Every row belongs to one group in each of 4 separate groupings. Each group adds its own fixed numbers to the row, and there is some noise. The rows also spread widely along 15 directions, which tell nothing about the answers.
In the rows, zero is written as 128.
Some rows, each with its group in each grouping after it:
[141 126 122 188  74 128 114 104 113 143 119 178 104 113 142 124  90 142
 123 134 142 123 142 161 138 143 181 158 148  71 133 129 149  67 137 136
 199 108  57] | Z_29 Q (1) Z_397
[142 160 145 124 148 117  96 140 127 122 131 108 144 110 147 101 124  70
 105 107  90 153 117 139 131 132 166 159 137  91 160 120 132  91 117 113
 115 140 105] | Z_501 P (0) Z_397
[135 149  81 110 137 138 149  85 151  68 127 146  57 100 108 140 165 101
 149 150 173 102 110 146  56 131 211  90 103 110 128  52 170 166 135  83
  97  97 120] | Z_129 N (3) Z_741
[137 163 151 200 148 153  98  99 180 138 105 145  90  61 131 152 105 101
 100 137 114 105 134 115  87  70 159 173 111  82 237 106 190 140 165  86
 101 160  85] | Z_29 Q (5) Z_510
[ 95  78 149 100 131 147 157 176 119 184 178 143 148 127 108 131 143 148
 117 126 150 137 172  74 129 107  88 116 113 132  84 117 126 169 142 133
 127 133 183] | Z_70 T (4) Z_898
[148 142 114 150 176 130 136 103 141 107 127 135 141  86 140 111 103  57
 141 151 109 139 119 151 101 134 185 122 125  91 140 119 155  95 116 120
 113 121  66] | Z_117 T (3) Z_741
[177 141 100 130 127 105 130 116 143 109  77 130 144 149 132 160 104 186
 113 161 133 104 131 138 170 141 140 132 137 147 120 141 142 105 155 127
 119 120 110] | Z_501 X (1) Z_510
[149 110 111 121 120 112 149 129 138 116 112 123 135 150 129 117 130 148
 134 127 104 111 134 117 149 152 113 121 117 135 113 120 105 129 112 141
 126 127 122] | Z_117 X (4) Z_898
[150 149  83 120 144 130 115 126 137  86 111 133 127 118 150  96  96 108
 138 147 115 182 145 155 102 154 162 116 130  97 105 132 142  68 119 166
 151 124 123] | Z_129 V (0) Z_510
[113 114 144 103  99 122 124  97 121 167 130  97  96 146 101 170 150 155
 124 116 119 115 120 126 121 105  98 140 127 175 172 131 113 156 174 127
  97 152 170] | Z_70 V (2) Z_397
[176 134 108 158 183 132 138 106 181 120  85 122 130 126 132 110 107 124
 142 146 100 147 160 103  98 101 112 116 121 138 162 141 123 116 127 182
 121 160 129] | Z_501 N (2) Z_898
[110  66 115  90  71 104 142 120 164 160 106 125 112 139 115 123 116 121
 114 120  46 120 143 130 137 172  99 140  96 107 146 123  82 103 123 148
 110 145 101] | Z_501 P (5) Z_741
[148 108 139 130 106 101 142  86 157 148 108 132 108 155 117 115 160 141
 132 129 136  89 121 118 140 118 141 122 129 133 127 110  79 144 118 133
 130 130 124] | Z_501 N (4) Z_898
[122 177 146 163 122 122 149  43 107  87 106  99 105 127 153 152 150 123
 177  87 143  97  98 175 139 173 136 110 171 130 141 118  87 127  74 150
 141 160  93] | Z_501 Q (3) Z_397
[112 121 138 159 136  97 112 140 143 149 136 160 114  61 133  99 106  51
 120 144  73 154 126 140  90 142 141 120 114  95 125 133 117  85 112 133
 109 132  92] | Z_129 V (4) Z_898
[150 116  95 140 131 140 163 107 129  89 113 150 128 133 138 120 123 139
 134 137 134 128 155 109 115 148 147  93 120 117  99 121 147 116  95 121
 140 115 112] | Z_70 P (4) Z_510
[119 137 128 120 122 101 123 146  85 129 143 125 137 130 125 157 147 136
 149 122 135 133 101 163 140 155  97 105 139 200  73 141  91 115 126 164
 107 122 148] | Z_129 P (1) Z_397
[ 91  98 211 144 178 112 122 146  74 186 161 145 167 100 140 138 109 109
 122 160 135 169 117 103 179 121  86  97 153 122 110 203 135 119 126  90
  93 133 123] | Z_29 X (0) Z_741
[131 130 101  97  97 141 156 132 152 128 118 127 132 119  98 151 122 161
 105  91 123 111 189 127 120 149 116 153 132 110 129  79 126 130 147 178
 157 156 151] | Z_70 T (4) Z_898
[127 107 111 156 155 166 188  68 132 102 100 116 110 149 154 136 118 158
 183 150 133 138 166  96 114 140  80  94 111 103 146 155 125 145  95 180
 135 179 118] | Z_70 T (2) Z_397
[131 106 105 131 137 127 146 137 119  93 141 139 140 126 138 117 127 113
 136 137 104 125 113 124 117 160 147  84 111 148  93 128 136 122  87  97
 107  86 117] | Z_117 T (4) Z_510
[151 114  73 142  75 139  78 162 124 138 110 115 118 193 144 108 105 160
 127 157  88 128 141 146 147 123 135 191  88 127 149 138 149  71 172 165
 159 107  75] | Z_129 X (4) Z_397
[189 137  70 113 192 134 167 101 155  86 102 105 165 164 124 104 131  95
 152 166 116 117 133 115 119 118 155 114 106 123 137 120 140 132 123 151
 102 137  73] | Z_117 N (4) Z_898
[138 131 106 116 131 137 138  93 112 135 123 119 110 138 104 161 126 134
 116 168 149 120 124 132 128 115 160 130 123 134 165 131 174 130 175  97
 104 129  97] | Z_29 V (4) Z_397
[174  53 134  85 116 106 128 165 186 194 134 133 182 142  98  91 122  99
  63 119  53 146 158  71 106  89 133 126 111 151 131 137  98 105 140 122
 106 120 189] | Z_70 N (3) Z_510
[153 137 124 146 131 101 102 182 128 138 127 123 144 120 120 152 144 121
 118 133 103  97 101 138 148 117 106 137 112 181 119 112 117 133 151 119
  81 104 127] | Z_29 X (3) Z_898
[173  93  69 119 149 143 177 147 142 134 123 128 144 172 108 132 129 168
 136 162 129 121 155  81 111 108 114  88  98 207  91 127 135 152 144 151
 118 108 154] | Z_501 V (1) Z_898
[136 111 104 147  80 146 123 116 161 169 103  96 129 161 112 152 114 160
 136  87  59 111 174 128 118 118  55 175 112 180 170 130  94 108 149 231
 151 172 124] | Z_70 X (4) Z_741
[165 133 170 176 119 120 105 129 125 134 129 125 123 185 177  89 168 157
 158 134 182 101 104  98 165  67 147 156 132 102 114 127  94 144 104 121
 157 114 135] | Z_70 N (1) Z_397
[153 101 137 135 109  81 121 107 121 154 102 133 121 165 140 113 146 131
 142 170 126 115  87 149 184 132 134 130 119 112 113 151  83 106 131 123
 113 116  92] | Z_29 X (0) Z_397
[ 99 111 112  70 149 130 166 154  90 125 170 147 160  99 103 149 128  77
 108 169 126 112 126 139 131 178 160 107 103  84  93 122 168 133 142  80
  70 117  58] | Z_129 T (5) Z_397
[127 130 159 103 195  94 148 140 114 127 142 153 161  80 140 122 120 111
 131 176 183 164 123 125 155 137 136  82 154  96  49 151 132 127 117 107
  94 128 148] | Z_117 V (4) Z_510
[203 137  81 169 182 162 142 155 138 108 123 130 147 144 121 111 123 125
 116 148 115 133 149  75  88  78 154 107 108 184 141 121 179 134 136 121
 127  96 134] | Z_29 V (0) Z_898
[135 102  92 157 137 170 139  98 159 122 119 130  86 130 133 103 103 121
 142 137  94 161 154 112  60 107 148 135  93 112 189 118 164 120 133 154
 148 145 132] | Z_117 T (0) Z_397
[128 158 126 161 163 138 152 118 119 102 135 150 113  90 126 144 149 111
 150 139 166 107 126 136  99 132 139 103 126 119 101 104 140 154 114 146
 118 143 114] | Z_129 T (0) Z_397
[150 202 106  59 151 138 139  91  98  62 132  69 152 153 125 149 133 141
 143  87 171 142 134 165 136 153 165 142 180 125 141 102 141 123 135 155
 144 153 151] | Z_117 N (1) Z_397
[ 86  93 159 176 112 117 159 141 117 157 118 192 101  96 131 162 110 204
 142 155 179 121 171 114 159 155  55 100 138 113  68 149 115 141 119 175
 160 145 133] | Z_501 N (4) Z_898
[175 135 132 220 123 139 100 165 150 153 127 173 113  91 119 123 114 150
  97 110 126 113 164  98 100  79 136 147 128 170 135 103 152 120 142 136
 162 100 146] | Z_29 X (4) Z_898
[158 125 126 139 136 101 149  63 186 111  66 152  69 111 124 126 134 147
 136 160 150 104 128 127 113 123 162 117 125  88 158 105 114 138 131 119
 119 139 123] | Z_501 N (5) Z_898

New rows. What belongs after each?
[139 131 116  96 100  80  92 161 127 133 146 137 110 135 130 111 173 106
 138 151 149 114  68 177 139 127 192 132 112 129  79  95 103 121 141  90
  97  67 123] | Z_501 N (1) Z_397
[148 115  81  66 153 126 137 148 141 152 143 138 154 105  97 127 104 104
 119 155 126 185 155 152 102 124 158 113 128 137  96 122 147  88 175 160
 117 111 153] | Z_29 T (1) Z_741
[149 158 143 169 200  99 147  85 143 122  82 135 117  80 140 163 123 123
 158 184 157 131 109 147 140 121 114  97 137 133 129 152 129 133 136 142
  73 166 112] | Z_501 X (3) Z_397
[139 146 134 148 149 142 125 100 133 100 118 110 134 128 155 106 110 102
 139 109  92 139 132 131 115 143 158 130 141 115 162 134 132  93  91 123
 136 124  94] | Z_501 T (5) Z_741
[118  80 121 176 125 143 150 111 135 116 117 162  84 138 144 122 128 158
 148 143 115 137 128  90  93 131 110  61 103 162 122 150 131 144  84 110
 127 107 151] | Z_501 N (0) Z_510
[146 139  71  94 142 158 140 181  97 127 174 115 187 153 113 130 126  99
 125 134 120 120 141 128 132 133 157 136 109 136 105 103 173 124 157 118
 124  98  70] | Z_29 Q (1) Z_898
[128 132 118  93 131 118 137 124 121 105 116 100 137 159 133 137 140 123
 143 142 115 106 115 137 154 146 121 137 116 105 144 126 117 131 130 119
  97 130  91] | Z_70 N (5) Z_898
[154 106 138 136 126 104 121 163 142 130 115 137 135 148 142 107 141 137
 127 137 109 125 125 101 143 113 113 122 117 132 111 132 101 126 109 123
 116 106 153] | Z_70 N (4) Z_898
[136 127 132 153 158 123 133 110 122 136 115 151 109 115 117 141 123 140
 144 158 151 156 133 135 103 114 110  98 137 155 116 156 125 120 141 176
 127 145 152] | Z_129 N (0) Z_397
[106 129  93  85  88 145 122 191  68 115 166 122 173 162 118 147 122 123
  92 138 113  88 132 150 176 183 154 174 107  76 110 114 175 110 156 103
 131 107  32] | Z_129 T (0) Z_397
[140 102 117 157 101 142 133  83 120 141 134 121 134 154 131  90 120  73
 122 119  70 117 125 128 117 138 182 139 119 105 172 135 125  83 101 112
 148 118  45] | Z_29 T (4) Z_397
[160 106  96 166 127 135 110 104 135 154 119 126 133 161 132 113 119 141
 167 140 114 151 120 159 100  95 126 123 125 219 109 151 100  84 147 207
 156 103 144] | Z_117 T (3) Z_510
[ 82 107 128 121 205 126 141  97  98 119 133 121 114  94 145 128  86  83
 170 195  95 197 106 134 114 154 105  75 106 114 162 192 169 118 133  90
  60 141  92] | Z_117 X (2) Z_898
[151 140  93 150 112 167 114 134 117 134 159 116 124 147 107 131 156 105
 128  89 109  99 130 125  74  91 168 146 111 207 145  85 159 131 142 117
 133  84 106] | Z_70 P (4) Z_741
[105 143 132 182 146 193 125 136 138 146 179  94 154 125 136 103 136  18
 138  81  53  94 143  92  72  88 131 181  83  83 210  98 154 146 102 135
 118 167  20] | Z_70 N (0) Z_741
[177 127 138 207 155 118 127 132 135 137 104 149 150 112 145 120 112 109
 122 147  91 109 128 104 128 105 132 129 121 140 140 157 137 104 107 123
 114 121  82] | Z_70 X (4) Z_397
[ 97  56 103 127  73 106  99 145 118 185 160 156 127 135 131  69 107  40
 130 158  49 154 109 171 121 156 166 138  86  78 122 140 102  46 132 124
 137  81  27] | Z_29 N (3) Z_898
[127  99 118 106 122  76 169 139 126 131 111 180 147  67 100 152  97 116
 106 139  93 135 139 165 136 207 110  95 143 104  76 143 101  90 113 171
 116 141 109] | Z_117 N (0) Z_397
[125  91 120 101 111 103 137 135 146 145 136 141 111 100 105 114 114 100
  98 122  72 146 131 122  98 148 146 110 118 141 135 117 126 112 130 104
 109 112 149] | Z_117 V (4) Z_898
[ 99 117 107 114  96 135 157  86 126 127 125  98 122 158 123 141 150 112
 154 118 102  85 127 146 138 158 114 143 104 102 148 105 100 139 122 149
 119 155  63] | Z_70 T (4) Z_898
[145 153 152 138 148 115 120 134 166 136 128 100 144 106 143 109 147  67
 129 103  96 114 129 114 120 103 123 155 124  99 142 103  98 134 102 142
 100 158 119] | Z_70 V (4) Z_741
[155 142 126 101 170 143 133 155 148 119 125 123 170 114 132 130  96 140
 105 142 145 133 173 104 154 117 131 165 132  60 137 118 170 132 158 139
 127 155 120] | Z_117 T (2) Z_741
[104 119 117 118 115 134 108 115 130 169 142 117  94 129 119 126 138 106
 149 138 116 150 109 163 102 113 146 141 108 134 151 121 133 119 164 139
 119 130 118] | Z_501 Q (0) Z_397
[107  84 136 117  88 121 163 153  96 154 166 188 128 103  98 155 125 148
  93 137 162  99 150 112 143 162 147 105 130  97  82 116 149 141 132  87
 135 101 109] | Z_29 N (1) Z_397
[114  94 195 121  92 101  85 166 123 200 135 144 137 138 142 102 113 165
  97 126 138 153 157 105 187 103 110 179 149  77 124 147 106 100 157 123
 165 131 164] | Z_70 X (4) Z_898
[ 86 158 101  78 161 117 140 122 131  98 119 123 103  67 113 178 127  97
 147 159 132 146 109 191 114 177 127 104 115 102 120 107 152 131 153 130
  61 142 110] | Z_501 T (0) Z_741
[158 170  87  74 152 119 133 108 123 102 137  92 164 135 125 105 152  47
 149 137 128 121 105 191 136 150 201 147 127  78 120  95 112  95 129 141
 102 125  53] | Z_29 T (5) Z_397
[ 77  98 116  66  80 128 145 178  93 120 168 152 131 130 128 129 108 153
 113 127 146 131 155 133 163 194 137 144 124  43  89 102 152 125 136 103
 158 111 106] | Z_117 N (1) Z_898
[163 125  36  50 123 142 169 135 127  65 131  76 159 230 135 101 179 128
 174 147 137  87 116 138 159 168 168 109  85 126  64  79 112 142 101 133
 115  81  75] | Z_501 T (4) Z_741
[161 130 133 115 156 138 117 165 136 168 131 134 180 132 125 124  98 162
  95 147 147 144 174 105 154  99 134 158 139 128 111 143 157 107 174 142
 140 128 135] | Z_501 X (5) Z_510
[ 94 105 159  98 128 102 150  66  99 149 127 104 108 153 128 152 172 129
 173 160 153 113  75 156 157 136 112 102 127 142 123 155  76 151 128 113
  74 137 124] | Z_70 T (5) Z_397
[124  83 148 137 130  91 145 114 136 143 108 165 103 100 120 134 125 135
 122 163 123 141 117 121 139 144 118  78 126 136 112 144 103 122 117 103
 101 112 153] | Z_29 T (4) Z_898
[125 122 111 100 142  99 136 138 135 116 130 150 142  77 127 108  97  65
 121 148  95 160 136 164 121 179 162 124 125  53 113 128 135  76 113 141
 114 133  78] | Z_117 N (4) Z_397
[137 125 128 166 128 144 121 102 145 154 107 118  99 136 126 154 116 154
 140 146 129 115 144 113 124  88  93 151 117 138 178 139 139 139 166 157
 124 156 111] | Z_29 V (2) Z_741
[159 109 141 145 146  95 171 128 160 133 117 164 141 102 141 106 142 109
 145 144 145 117 143 106 132 127 123  98 126  76  73 121  78 134  79 160
 123 150 130] | Z_70 N (1) Z_397
[127  54 123 141  86 119 127 129 157 193 105 140 107 159 120 137  99 174
 127 157  90 153 155 107 133 108  58 134 101 150 156 173  94 106 160 194
 135 157 155] | Z_29 N (1) Z_397
[168 164 107 125 137 127 112  68 121 104 100  92 115 170 135 111 130 114
 140 145 135 131 106 150 138 110 185 155 141 109 182 122 137 101 151 120
 142 130  84] | Z_29 V (0) Z_898
[120 122 116  85 135 140 149 110 125 116 113 113 106 128 122 151 116 169
 129 136 142 167 165 114 124 140 112 116 131 113 146 133 158 135 145 128
 121 155 183] | Z_70 X (4) Z_397
[167 111  85 157 114 140 158 122 116 121 108 138 148 157 117 147 117 156
 126 141 106  98 147 128 128 140 130 123 121 170 116 142 137 103 127 158
 141 108  88] | Z_70 T (4) Z_397
[125 128 143 215 156 113 152  76 125 121 111 174  72  79 142 153 129 135
 184 168 166 120 102 146  96 120 117  83 129 149 117 147 124 143 107 150
 113 137 114] | Z_117 N (1) Z_397
[122  93 118 133 114 132 120 157 150 158 142 139 127 122 127 115 113 121
 112 143  94 131 143 106 115 113 122 144  94 123 130 126 141 124 142 127
 118 126 122] | Z_117 V (4) Z_510
[155 150 116 115 107  79 100 135 155 110 103 139 118 108 123 133 153 112
 123 131 123 108  90 177 138 142 150 127 126 118 105  97  91 114 130 130
  99 109 129] | Z_29 N (0) Z_510
[ 56  82 177 131  90 154  98 165  69 203 203 134 143 146 128 124 105 114
 106 121 106 149 144 105 135 119 109 162 121 107 153 168 152 111 153 111
 149 137  94] | Z_129 N (1) Z_397
[150 122  69  99 121 153 169 119 133 111 126 107 140 165 110 142 117 171
 148 104 120 130 166 124 108 143 109 118 129 175 122 107 131 134 141 188
 159 138 155] | Z_117 Q (1) Z_898
[136 147 145 193 126 116  93 127 131 119 109 143  92 116 179  95 120 119
 161 146 131 139 115 148 129 112 143 153 127  87 135 131 113  92 110 136
 152 111  99] | Z_70 V (5) Z_898
[185 121 103 125 138 141 151 115 108 124 111 115 164 197 121 133 129 170
 129 155 153 101 144 106 165 112 135 136 134 142 131 150 135 123 143 143
 139 119  94] | Z_29 N (5) Z_397
[133 125 147 106 153 112 138 142 136 122 151 125 134 126 156  88 148 108
 160 125 162 152 126 117 134 124 137 119 131  74  90 113  96 143  95 142
 129 143 159] | Z_117 N (1) Z_397
[193 116 133 120 144 105 106  95 170 138  92  81 149 196 162  64 142 103
 152 137  97 147 114 113 164  87 129 152 124 104 156 145  63  95 114 160
 124 146 124] | Z_29 P (2) Z_741
[136 138 113  85 101 106 127 129 118 119 130 147 121 125  99 136 138 125
  93 126 142  99 119 157 139 163 195 136 140 100 114  88 141 118 153  86
 133  95  96] | Z_501 N (0) Z_898
[146  75 108 180  80 128 131 145 181 138  96 165  91 113 130 120  96 146
  92 146  59  94 153 100 111 132 128 160  77  89 173 114 145 117 126 124
 134 126  93] | Z_117 T (4) Z_397
[119  80 172  97 142 113 138 136 132 181 158 156 126 116 109 116 149 107
 107 149 147 139 125  88 120  93 146 105 124 109 112 130 129 155 140  72
  99 111 165] | Z_70 N (0) Z_741
[161 150  94  69 199 135 163 104 110 130 128  88 194 143 114 126 101 117
 143 155 152 186 167 143 140 130 129 126 159 134 107 159 142  97 160 206
 130 174 127] | Z_117 V (4) Z_397
[133 160  73  68 159 160 147 135 138 118 142 112 135 121 104 130 119 115
 114 153 159 145 174 129 108 124 179 149 117  85 134  83 195 135 185 129
 127 141 102] | Z_501 V (4) Z_898
[216 111 112 139 113 119 120 146 159 140 110 138 156 178 126  76 119 148
  78 140 120  96 151  80 152  84 194 180 127 112 136 106 142 108 150 107
 172  95 109] | Z_117 V (4) Z_898
[ 74 120 155  85 102 109 100 147  93 171 189 118 133 114 127 108 155  69
 136 104 119 156  97 167 120 138 146 126 132 123  85 120  91 112 126 116
 116 110 141] | Z_70 V (0) Z_510
[ 98 142 172 158 139 133 128 111 128 170 137 147 124  55  98 169 105  99
  90  99 102 127 145 133  98 120 119 149 150 126 181 124 146 125 156 129
 117 168 125] | Z_70 T (0) Z_898
[160  98 137 188  94 119 142  62 172 133  68 129 113 145 142 126  78 153
  93 122  53 106 150  89 129 133 131 134 132 127 203 163 119  92 106 122
 150 156  97] | Z_501 V (1) Z_510
[133 152 133 169 135  96  75 147 184 117 100 142  87  98 185  96 139  94
 155 174 132 130  91 152 137 100 153 163  83  50 130  97 114 118 125 114
  94 130  97] | Z_501 P (1) Z_510
[143 188 140 163 108 122  80 130 144 130 108 130 125 102 141 127 105 119
 104 109 127 111 149 171 146 123 164 211 153  54 170 106 144  81 149 164
 168 156  61] | Z_501 N (4) Z_397
[ 73  86 139  95 108 133 136 131  83 164 176 114 126 140 107 142 140 110
 131 128 103 120 116 118 140 152 105 110 106 138 140 133 133 152 144  77
  88 122 100] | Z_29 X (2) Z_898
[134 152 143 114 139 118 104 115  87  92 138 114 134 139 150 106 122 111
 136 114 122 158 114 144 132 156 158 112 159 113 134 153 129  90 101 116
 136 118 126] | Z_129 N (2) Z_397
[ 74 122 137 109 118 148 133 105 112 126 150  99  94 133 141 134 145  98
 161 119 111 133 116 136 105 139 119 134 104  92 176 124 129 145 116 114
  99 153 107] | Z_70 N (5) Z_397
